The rows of a group lie close to one hidden flat surface of 14 dimensions, which may be shifted away from zero. Surfaces can cross.
Known rows, each followed by its group:
[-16   5  16   6  -6  18  12  21 -30   0 -17   5  34  17 -24  44 -38 -75
   2  -1 -25 -18]
U
[ -9 -79  14 -12 -20  15 -64  15 -11  -1 -38 -53 -42 -62  -6  17  12  24
 -31  10 -12   5]
Q
[  6   1 -24 -23  23 -34 -38  37 -18 -28 -17  29 -30  14  52 -11 -14   2
 -26 -29  47   8]
G
[ 19  -6  31 -12  12  38 -37  32 -54  12 -16  16  25 -53  19  17   9  10
 -29  23  11 -40]
G
[ -9  28  -4  -4  29  51 -49 -20  25 -66  14 -27  -7  34 -36 -40 -28 -37
  23  24  41 -13]
W
[-18   8 -22 -21 -35  23 -23  -2  -2 -65  52  28  46  43  -2 -56  -8 -12
  -1  -2  13 -26]
Q
[ -6  -6  -1 -11  27   2  -3  10 -30  67 -87  29 -46 -45  44  19 -14 -15
  16   8  24   7]
Q
[ 17  41  25  -7  -1  46   9   2 -37  17  18  -6  16  16  53 -84  61 -13
  26  38  14 -24]
Q
[  2  28  68   1  25  10 -15  18 -40   1 -58  -9  -3  22 -19  14 -13  40
 -39 -23  56 -15]
J
[ 20   7  57  18 -12  17 -37  18   1  10  -7 -29 -36   2 -20 -47  40  22
  32 -22   1  -8]
Q
[ 32 -26  11   9  -2  -6  -6 -23 -49   8  -1   7  33  19  19 -27  47  46
 -35  28 -12 -30]
Q
[-19  30  12 -38  12   2  -5  17  40  16  39 -49  -5 -14 -24 -21 -15  -6
  17   3  36  47]
U
[ -8 -26  34 -25 -19 -23  18  -3  34  38 -31 -20  22 -25  26  17 -22  66
 -19  66   8  30]
J
[-38  17 -33 -35   4  -3  33  -7   8   4   1  -5   3 -18  27 -36 -30 -28
  12  12  28  44]
Q
[ 10 -51 -46   5  17 -38  18   5 -22 -11 -22 -17   1 -34  40 -33   8  18
 -19 -19 -24  31]
Q
[-29   7 -15 -12 -20  40  -6  14  -7   7   4  -3  32 -23   1 -17  19 -23
 -15  18  13  21]
J
[-14  24 -56  -1   9  72 -17  -9  75 -40  -7  20  24 -24 -14   4   5  20
  17  -7   3 -10]
U
[ -7  -8 -40 -14  17  22 -33  13  -4 -52  23   6  37   1  49 -32  21 -21
 -14  22   6 -24]
G
[ -2 -11  23 -25  40 -52 -12   7   2  -6  -6 -29 -28  14   5  36 -54  23
 -31  14  52  11]
W
[ 26 -34 -19   9  58 -11   6 -31 -46  12 -44   8  18 -12  10 -11  24  25
   2 -27 -39 -36]
Q
[ 16  -6   4  -3  -3  -3   5 -20 -36  21 -12  52  23 -30 -29  -2  -2  38
  -2 -38 -26 -24]
G
[ 57  18  22 -23  22  11 -17  22 -24  -5  32 -15  46  30  30 -64  26  30
 -13  25  12 -10]
Q
[ 24 -13 -34  33  -1 -22  33  21  19 -23  24   6  18 -21   4  28 -15 -24
   2 -11 -57  14]
Q
[ 14  43  71  45 -39  -5  56   8 -31   6 -41   2   7  18  -9  26 -29  -7
 -33  25   1  38]
J
[-44   6   6   3  27  19   9 -16  35  27   2 -23  13 -30 -33 -17  -5  -4
  52   4  19  -7]
U
[  6  26  51  25  -3  22  41  -7 -33  14 -22 -20 -15 -11  20 -24   0 -23
  24  38   2 -12]
G
[ 21 -15   5  27 -12 -19   0  60  19   1  48   3  11  -8 -37  38 -21  -8
  -1 -29  -7 -13]
W
[ -7  13   4  -3 -12   9  -6  -5   4 -50 -47 -12  -5  14  14  -9  10  25
 -26 -36 -13  28]
W
[  2   2  35  -9 -22  -1  -6  18  42 -21  43 -31  20  19  14  22  22  19
   3  16 -32 -22]
J
[  6  19  -2 -43  -8  42  44  -6   9 -15  13 -37 -10 -38  41  32 -23  -9
 -12  37 -17   0]
W
[ 10  24   4 -25 -15 -10 -33  24  65  -2  41   1  17  -5 -23  29 -10  27
 -19  10  12  45]
J
[ 45  -8 -22 -40   6  26 -37  -3  11 -31  32  -8  19  -8   4 -18 -20  13
 -20  43   2   3]
Q
[ -2 -45  -4 -35  23  17 -25 -20 -45 -16 -14 -59  36 -16 -32  -2 -15  -5
 -50  10 -16  17]
W
[-15  -8 -39  11 -13   9 -19  55  19 -15  38 -36   5 -19 -13 -22   0 -65
  -4   2  17  61]
J
[-33 -22  -7  62   3  14   7  15  -1 -45  -5 -41   5   9  -6  25  15 -25
 -28  16  19 -14]
G
[-49  14 -16  -6  39   5  -3 -64   3 -20  40  -4   1 -19 -43  14  -4  15
 -10   6  48 -28]
G
[ -2  32 -35  46  36 -24  57 -18 -36   1  10  56  56  -8  12  34   9   0
 -43   1  13  -6]
J
[ 23  -3 -10  28  29 -74 -13   0  39  -2  26  36   0  10   7  -9  -9  33
  17   0   6   9]
U
[ 44 -21 -42 -11   8 -42  -2 -30 -13   9  -8  61 -19   6 -12  28 -43  25
 -17 -15  -7   2]
U
[-27 -13  -8  24  14  31  20 -26 -10  30  -9  -8  27 -35 -73   5 -11 -19
  21  -9  -8 -14]
J
[-19 -21   0 -24 -36  22 -21 -18 -58 -20 -31   6 -20  23  53 -15   4 -17
 -44  55  29 -15]
J
[-19  24 -26 -13  -6  50  52 -18   4 -13 -24   9  26   8  44  15 -18 -36
   4  36 -12 -19]
W
[ 15   4 -11 -64  -6  38 -15  55 -30  58  -3 -21   4  20  12   1  31  -2
 -29 -24  34   9]
U
[ -3  10  32 -36   0  33   9  28  11   0   8 -37  43 -34 -22  47 -18  49
 -42  -7   6  -5]
J
[  4   3  23  -7   1 -14  -1  48  -8   9  -2  -7 -25 -12  48  26   6  12
 -17  -5  17 -13]
W
[-18  21 -31   3   6 -18  14 -33 -15 -30  28  -4  18  29   6 -50  41  -3
 -15 -25   3  28]
W
[ 35  20 -15  36   5  -5   7  -7  -3 -50 -23  32 -30  -6   3 -68 -27 -13
  37 -40 -19  20]
U
[-17 -14  30  22  -7 -44  -3   1  37  27  25 -16   8   3 -13 -10  46  34
  20 -10 -15   8]
J
[  8 -62 -50  30  14   1 -14  11  13  -9   3  -7  23  30 -35 -20 -30 -35
  21  11  -4 -21]
U
[ 40 -26 -16  -1  15 -17 -33  18  -9  10 -28  18 -14 -29  15  40 -12  -4
 -22   8 -25  15]
W
[-10  -3   3  -2 -30  40 -37  -9   0 -11 -24  25   6 -38 -24 -27  19  62
 -21  -8  26   3]
U
[ -5   5  12  -5  16  -9  44 -47  24   1  37 -68 -14  12 -28  -4  -9  -5
  25  16 -19  11]
U
[  3  13   4 -39 -22 -15  22  12 -24  19  23  24 -12 -28  38  13 -18   4
 -20  12  16   3]
Q
[ -2  -5 -25   9 -10 -57  44  19 -16   7  47  20  19   6  24  28  17  10
 -34 -27 -10   7]
W
[ 14  -7   3  -7  13 -25 -16  -4  -1 -14  23   0  18   7  -1  40  34  41
 -32 -30 -28 -19]
Q
[ -6 -10  14 -15 -14   7 -29 -50 -23  24 -34  33  -3  22 -31   5  12  54
 -28   8  23 -13]
U
[-10  21 -30 -24 -18  23  11  16  -2 -51  35   1  39  15  32   2  15 -15
 -38  -1  -2   5]
W
[ 20  11 -40  15 -12   5  45 -13 -35  12  71  37  19 -26 -14  -8  14 -27
   9 -18 -32 -23]
W
[  6  38  -8 -26   7  36 -23 -52 -10 -11   8   4   1  -8   9   1  21 -18
 -22  51  -3  23]
W
[ -1 -17 -13 -23  23 -15   8  -8 -59  12 -71  17  -4   0  49 -21  -4  13
 -27 -17  13  10]
W
[-49  -2  26  31  -8  15   8 -50 -16   6  -9 -29  -2   4 -54  26  23   0
 -22  17  21   0]
G
[ 22  -2 -12 -26  10  61  12   3  19 -29  -7 -38  -4 -32  20  38  -4  10
 -11  13 -28 -30]
U
[ 33   0  -5 -11  16 -25  27 -14 -11 -51   1 -25 -41 -11  50   1  -4  25
 -15 -24 -37   0]
U
[ -4 -10 -34   4  60 -17   2  32 -37   4   5 -38 -52 -44  22 -20  17 -36
  12 -56  21  10]
G
[ 24 -43 -30   3   9 -15  10 -19  -5   3  -3 -10 -18 -43   9  13  -7  15
 -10  13 -32   9]
Q
[ 13 -17  23 -23   0 -19 -16   6 -35  73  11  26   7 -18   2   3  11  32
 -17  30  32 -13]
U
[-28 -49 -35 -32  -8 -37  49 -32   2  16 -24 -16  -6 -10   8  21 -23  56
 -34 -15   1  18]
W
[ 16  19  36  37  -9  -4  60  15 -34 -32 -13 -25 -10  19  26 -20   5  -6
   2 -31 -26 -10]
J
[ -7 -18  -6 -14 -34  32 -50  43   0  -8 -73  13  -5  -6  -8 -56 -13   6
   6 -38  13  37]
J
[ 28  -2  10  41  20   2   0   6 -33 -14 -57  21 -38 -15  24 -14 -30 -16
   7  16  17 -10]
G
[ -5  29 -14  11  39  19  29  11  51   7   3 -40  14 -28 -40 -44 -22  -1
  41 -16  23  48]
J
[-10 -10 -20 -26  -4  -8 -30  -9 -15  -9  38   8  32  -4   6  30  23 -20
 -37   9 -26   5]
G
[ 12  38  13  18   6 -20 -16  52  37  13  38  -4  14  -2 -12   9   9 -16
   0   0  17  50]
J
[ 16  11  -5  19 -15   5  40  30  30 -13  52  -6   6  -9 -53  11 -45 -12
  25 -38 -13  -6]
W
[-21 -23 -19 -17 -43  27  16 -21 -17 -16  24 -16  -3 -49  10  -6   2 -18
 -11  32 -22   6]
Q
[-36  17  16 -21   1  -8  -8 -12   6  16  -2  13   8  35 -35  23 -21   0
   0 -14  35  -7]
G
[-15   6  41 -30  -6   4 -33   8 -16  11  13 -16   1  -5 -11  10  42  50
 -28 -29  15 -16]
J
[-15 -11  32  52  32  -1  -7  53 -44  -3 -21 -34   0  -5  30  11  23 -71
   7   9   1 -29]
G
[ 28  -8   9 -18 -18  11  -4 -50 -49  26 -31  20 -32   8 -28 -26  -3  34
 -16   2  10   2]
U
[  2  11  -2  22 -23  11 -30   5   0  44   2  66  36   5 -53 -32   6   7
  14   8  31   6]
U
[  1  48 -45  -8  44  -4  28   9  35 -34  42  22  52  30  18   1 -15 -40
  22 -22 -17  -3]
Q
[ 18  11 -43   7   9  15   9 -19  19 -37  35  -4   3 -37 -15 -27   6  17
   1 -13 -12  21]
G
[ 11   1  -1 -27 -16  25 -26 -11 -47  26 -22   3 -14 -51 -19 -25  46  40
 -40 -36   0  38]
G
[-20 -28  43  39 -16  -6  35  22 -37  21 -18 -23  28  -1 -20  27  16   1
  -7 -24 -25 -33]
G
[-29 -42 -44   6 -27 -12  38 -58 -30  -7 -13  -2 -12  10   0  -3  16   9
 -31 -10 -16   6]
G

New rows, each followed by its group:
[ 19  40  17  23  -8 -12  30 -29 -22 -30  34  15  28  10 -53  37 -24  -9
 -29 -18 -30   9]
W
[ 13  60  34  21  32 -27 -22  13 -16 -24   2  42 -25 -15   5  -9  -4  23
  -9 -34  48   6]
G
[  2 -14 -41  43   7 -22 -19  32  22 -29  43  42  51   5  21 -42   9 -27
  20  24   5 -12]
U
[  9 -16 -15  11 -22  36  50   8  -9  38  32 -48  24  12 -47   2  33 -13
   4 -26 -35  -4]
U
[ 20 -29  -2  51   9  11 -40  49  12 -61 -24   1  22  33  22 -34  -3 -27
  15   8 -10 -25]
U
[ 13  48  16 -24  -4 -20  24 -12  -9  -2   7   1   4   4 -14   9 -15  23
 -35 -18   7  51]
W
[ 33   6   3 -16  -4  20   9  11 -61  23 -53  71  -8 -56  17  49 -37   1
 -20 -23 -24 -29]
U
[ 29   0   1   4  -2 -16  48  45   3  -7  23  -9  22 -30  77   0  15   3
   4   7 -46  -8]
J
[  6 -51  14  27   8 -21 -14  37 -20 -31 -24 -21 -10  38  42  15 -23 -29
 -11  33   4 -37]
J
[ -8  24  -1   3  46  29  22  10   0  35  11 -18  33 -33  11 -10   6 -24
  23  41  25 -11]
J
[ 23  46  24 -41 -26  44  -2  25 -20 -19  35 -10   5 -27  46  -4  12 -10
 -30  36   4  11]
U
[-10  13 -20   8  25 -38  -3  14 -22 -13  27   1  74  61 -13 -14  14 -32
 -39 -11  14  38]
W
[ 28 -12 -33  -7   4  -3  36   1   8 -44 -20   3  -3  -5  49  -7 -51  11
 -10  16 -11   2]
J
[ -8 -36  47   6 -29  -7   0  36  25 -13   1 -25  48  13   8  49  10  34
 -17   4 -46 -40]
J
[-16  -8   0   0 -30 -31  29 -23  -6   9  11  10 -27  16  -8 -78 -26  22
  27  -1  41  20]
Q
[  4  52  17  -4  28  16 -11  47  51  39 -16  -7  15  49 -18  14  15 -18
  36 -33  13  13]
U
[ 12  -5  22  20 -21  39 -26 -15 -28 -42 -55  13  -3   8 -29 -16 -35 -15
  -2   2 -12 -14]
U
[-32  32  40   0  29 -22  -4 -67 -36  10   4  -8 -44 -14  -8 -12  15   4
  -1  18  40   4]
G
[  8 -31 -40 -10 -12  -8   2  13 -14 -31  18   0  -9 -20  18   3  -9  -3
 -23 -21 -17   0]
J
[ 19  35   6  13  13  35  17  24  45  -9 -24   5  22  -4  -6 -44 -15   2
  61 -27 -21   5]
J
[-18 -38  26 -32 -27 -27 -19   5  -9  15  23  -4  -8  17  -3  10 -21  38
 -25  26  47 -26]
Q
[-28  26  -4 -17 -27  -1   9 -35 -14  15 -23  38  -3  38 -27 -37  20  30
  -2 -58  20  19]
G
[ 26  19 -33 -32  55 -16 -34   1  37 -17 -20  28 -13  52  46  15 -27  -9
  11  13  18  -8]
U
[ -3  20  -6  24   4  29 -13  19   0  23 -27  35  31  -8 -17 -16   2 -34
  27   2   8   2]
J
[ -8 -18   6  40  30 -58 -22  40  25 -21  12 -23  12  46 -12  12   1 -14
  -2 -18  17   9]
W
[-15  -8  56  70   5  -7   7   8   4 -19 -15  -9  15 -40 -22 -28 -11  -5
  49   1 -25 -16]
U
[ -9  45   0 -20  -4  19 -22 -11  16   0 -26  49  -7 -29  -6  -8   9  52
  -6 -36  23  17]
U
[ 11 -26 -56 -46  22  40  -9 -12   1 -32 -12 -22 -11 -24   2 -27 -52 -10
   2  11  10   0]
W
[ 30 -15  24 -11  18 -35 -34  26  13  19 -48  56  20   0  29  41 -20  74
 -23   2   8 -23]
J
[ -6  13  23  42   4  -1  13 -64  -2 -15  18 -15  24   9 -72  35  -1 -22
  -1  16 -41   1]
W
[-12  40  21 -36   6  20 -16 -25 -19  28 -36  50 -25 -14 -23  -2 -28   3
  22 -28  24  -7]
Q
[ 46  -2   3  -2   7  -3  52  23   8  15  -9  -5 -17 -30  -7 -22 -60  22
  37 -27 -11  -4]
G
[ 15  11 -20  33 -51  45   8 -38 -15 -17 -52  32  -3  24   4  -2   3 -36
 -21  52 -20  32]
G
[-17  25 -43 -12 -13  13   6  18  13 -10   8  -1 -12  20 -21  16   2  -9
 -27 -46  33  36]
G
[ 17   2  33   9  12 -25  -4  21  34 -25  19 -62 -41  35  20 -21 -14  -8
  24  28  17  14]
J
[-23  28  28 -11  12  26   4 -19  -9   2  30 -48 -12   7  -4 -38  44  -3
  19  -3  20 -13]
J
[-21 -56 -45   4 -13   1 -16 -17 -18  -1   3  17  37   6 -31   9   9   3
 -28  -7  -9 -20]
W
[ 22 -28  -9  -1 -10 -29 -13 -27  -9  -8  -4   3 -59  10   2  15 -53 -21
 -11  55  19  18]
J
[  6 -14  33 -10  24  12 -20   2 -20  10 -18  18  43  12 -51  23 -52  -5
  15  -7  -9 -54]
Q
[  9  -4  29  10 -40 -24  14  25 -19   9  21  -2  15  18  17 -43  12  22
 -16  16  17  19]
Q
[-26  27 -54  -3   3  28   0 -53  29 -33 -19  21   4 -23 -22  -2   4 -24
  11 -25 -34  38]
Q
[ 23  18  -9 -34 -37  21  -3  33   2 -59  12  -5  -6  -5  16   1 -16  16
 -38 -36 -15  21]
J
[ 21  -3   0  -8 -23  24  11  27 -25  21  18  -5  -5 -44  22  20 -17 -56
  -6  52 -18   9]
J
[-40 -14 -10  11   7 -43  11  -5  41   4   6 -42  -2  25   5 -14  34  24
  -7  -4  23  41]
Q
[  6   0   6  19   8 -21 -20  58 -43  -4 -24  61  20 -15  51 -17   4 -20
  -1 -25   4 -19]
U
[ 39  15 -39  -5  12  13  31  28  28 -46  49 -22   4 -21  44  11  -7 -22
   1   4 -39   1]
U
[ -7  18  21 -11  -4  39   7   0   2  17 -21   0   8 -33 -32  36 -23  -2
   1  -4  -8  -6]
U
[ -8   8 -19   5 -52  29  35  19  32 -48  41  -2  60  14  -8   2  17  48
 -42 -18  -6  -4]
G
[-22 -16   5  23 -22   7  -6  -7 -48 -22 -65   9 -13  27   1 -46   3  -2
 -11 -27  19   4]
J
[ -9 -21 -36  11   2  43 -46  64  43 -40 -19  -4  42  19 -13  10  -6 -18
  -3 -19   5 -12]
U
[  8  41 -11 -26 -16  20  13  53  54  15  29   4 -14  -8  39   8  -8  -6
  15  13  26  22]
W
[ 21   2  -7  -1  13   1  20  10  19  39  22 -22 -24 -51 -24 -57   6  28
  38 -24  14  27]
U
[-37 -12 -37  -4 -31   0   3   4  22   4  23  -4  45 -24 -12  13   0 -11
 -45  43  17  59]
J
[ 20 -29 -22  24 -15 -54 -24  26  -4 -15 -10  25 -40   3  -1 -14 -10   1
  -9 -39  -5  39]
J
[ 57  15  16   2  21 -23   2  -5  19  11  19 -19 -31  19  17 -36  16  38
  17  13   1  11]
U
[ -4  -4  40  -9  26 -29   5 -21   0  39  -4 -33 -31 -19 -20 -32 -10  29
  32   2  22  12]
U
[  0 -28   4  35  25   4  26  48  23   8  22 -47  41 -39 -50  40 -22 -22
  15 -21 -35 -13]
J
[-15 -13  15   4  38 -19  50  50  -6  21 -13 -63   4   1  52 -14  -1 -27
  22   2   8  -4]
W
[-28 -56 -11  33 -28  23 -36 -34 -12 -34  -7   9  48  37 -22  -2  34   0
 -20  36 -18 -51]
Q
[ 19  14  34  10  19 -35  30  18 -36  32  12   3  -7 -27  -3  25 -10 -20
  16 -34 -31  -6]
G
[ 15  10   8 -14  16 -14  12 -21  34  19  -1 -14 -12  19 -24  48   0  44
  -7 -15 -11   4]
U
[-20  11  11  -1  -7  25 -10   5  14  12   8   6  62  29 -47 -11   6 -21
  28 -17 -18 -17]
G
[ 31  14  -2  24  35  -8 -15 -34  17 -22 -20  26  -1  55  17 -17 -15 -20
  37  38  -5 -26]
U
[  9   9 -27  29   8 -10  -3   2  26  -7 -37   8  13 -28  -3  50  32   2
 -26 -26 -54  55]
Q
[-15   8 -13 -22  -6   8 -28 -12  47  -7 -31 -10  12  23  -3  23  -3  10
 -28  28  12  50]
W
[ 24 -53   4  23   4 -21  -6 -23 -29 -18  -1  -2 -12 -17  -2 -22 -43  -5
   9  44 -10 -21]
U
[-10 -12 -55  -7  44  19  13  37  46 -23  -1 -13  11 -43   8  21 -47 -38
  36 -26 -14 -13]
U
[-49 -26 -17 -15 -17  -9 -28  15  14 -23  20 -31  25  18  38 -33  53  13
 -29  12  24  14]
J
[-14   0   7  17  16  25   6   4 -24  25 -60  19  18 -20  -7  -1 -13 -42
  31  -9 -20 -12]
Q
[ 25   6  21  26  -9  54   6  -2 -28  -1 -33  15  -4 -44   2 -37  10  11
  21   5 -16 -26]
U
[ 14  42  50  16 -17  33   4  11   4  23   7   4   8  10  -3  -1  11 -43
  35  38 -11  -8]
J
[-42  -2 -43 -23  -8  61 -23  20   0   4 -19  19  25  20 -45  29  -7  -2
 -35 -33  59 -21]
G
[  0  14   6   1  -4  10  20  -5  -5  16  21  -9  15  14  -8 -12  22 -10
   7   2  -4   0]
U
[ 47  25  14   4   8 -42   3 -11  -5  17  29  23 -27   2 -13 -40 -41 -12
  26  20  14  38]
U
[-16  11  -5   3 -19  41  -8   9  15 -66  36 -10  32 -37  45 -10  26   7
 -20  37  -9 -18]
U
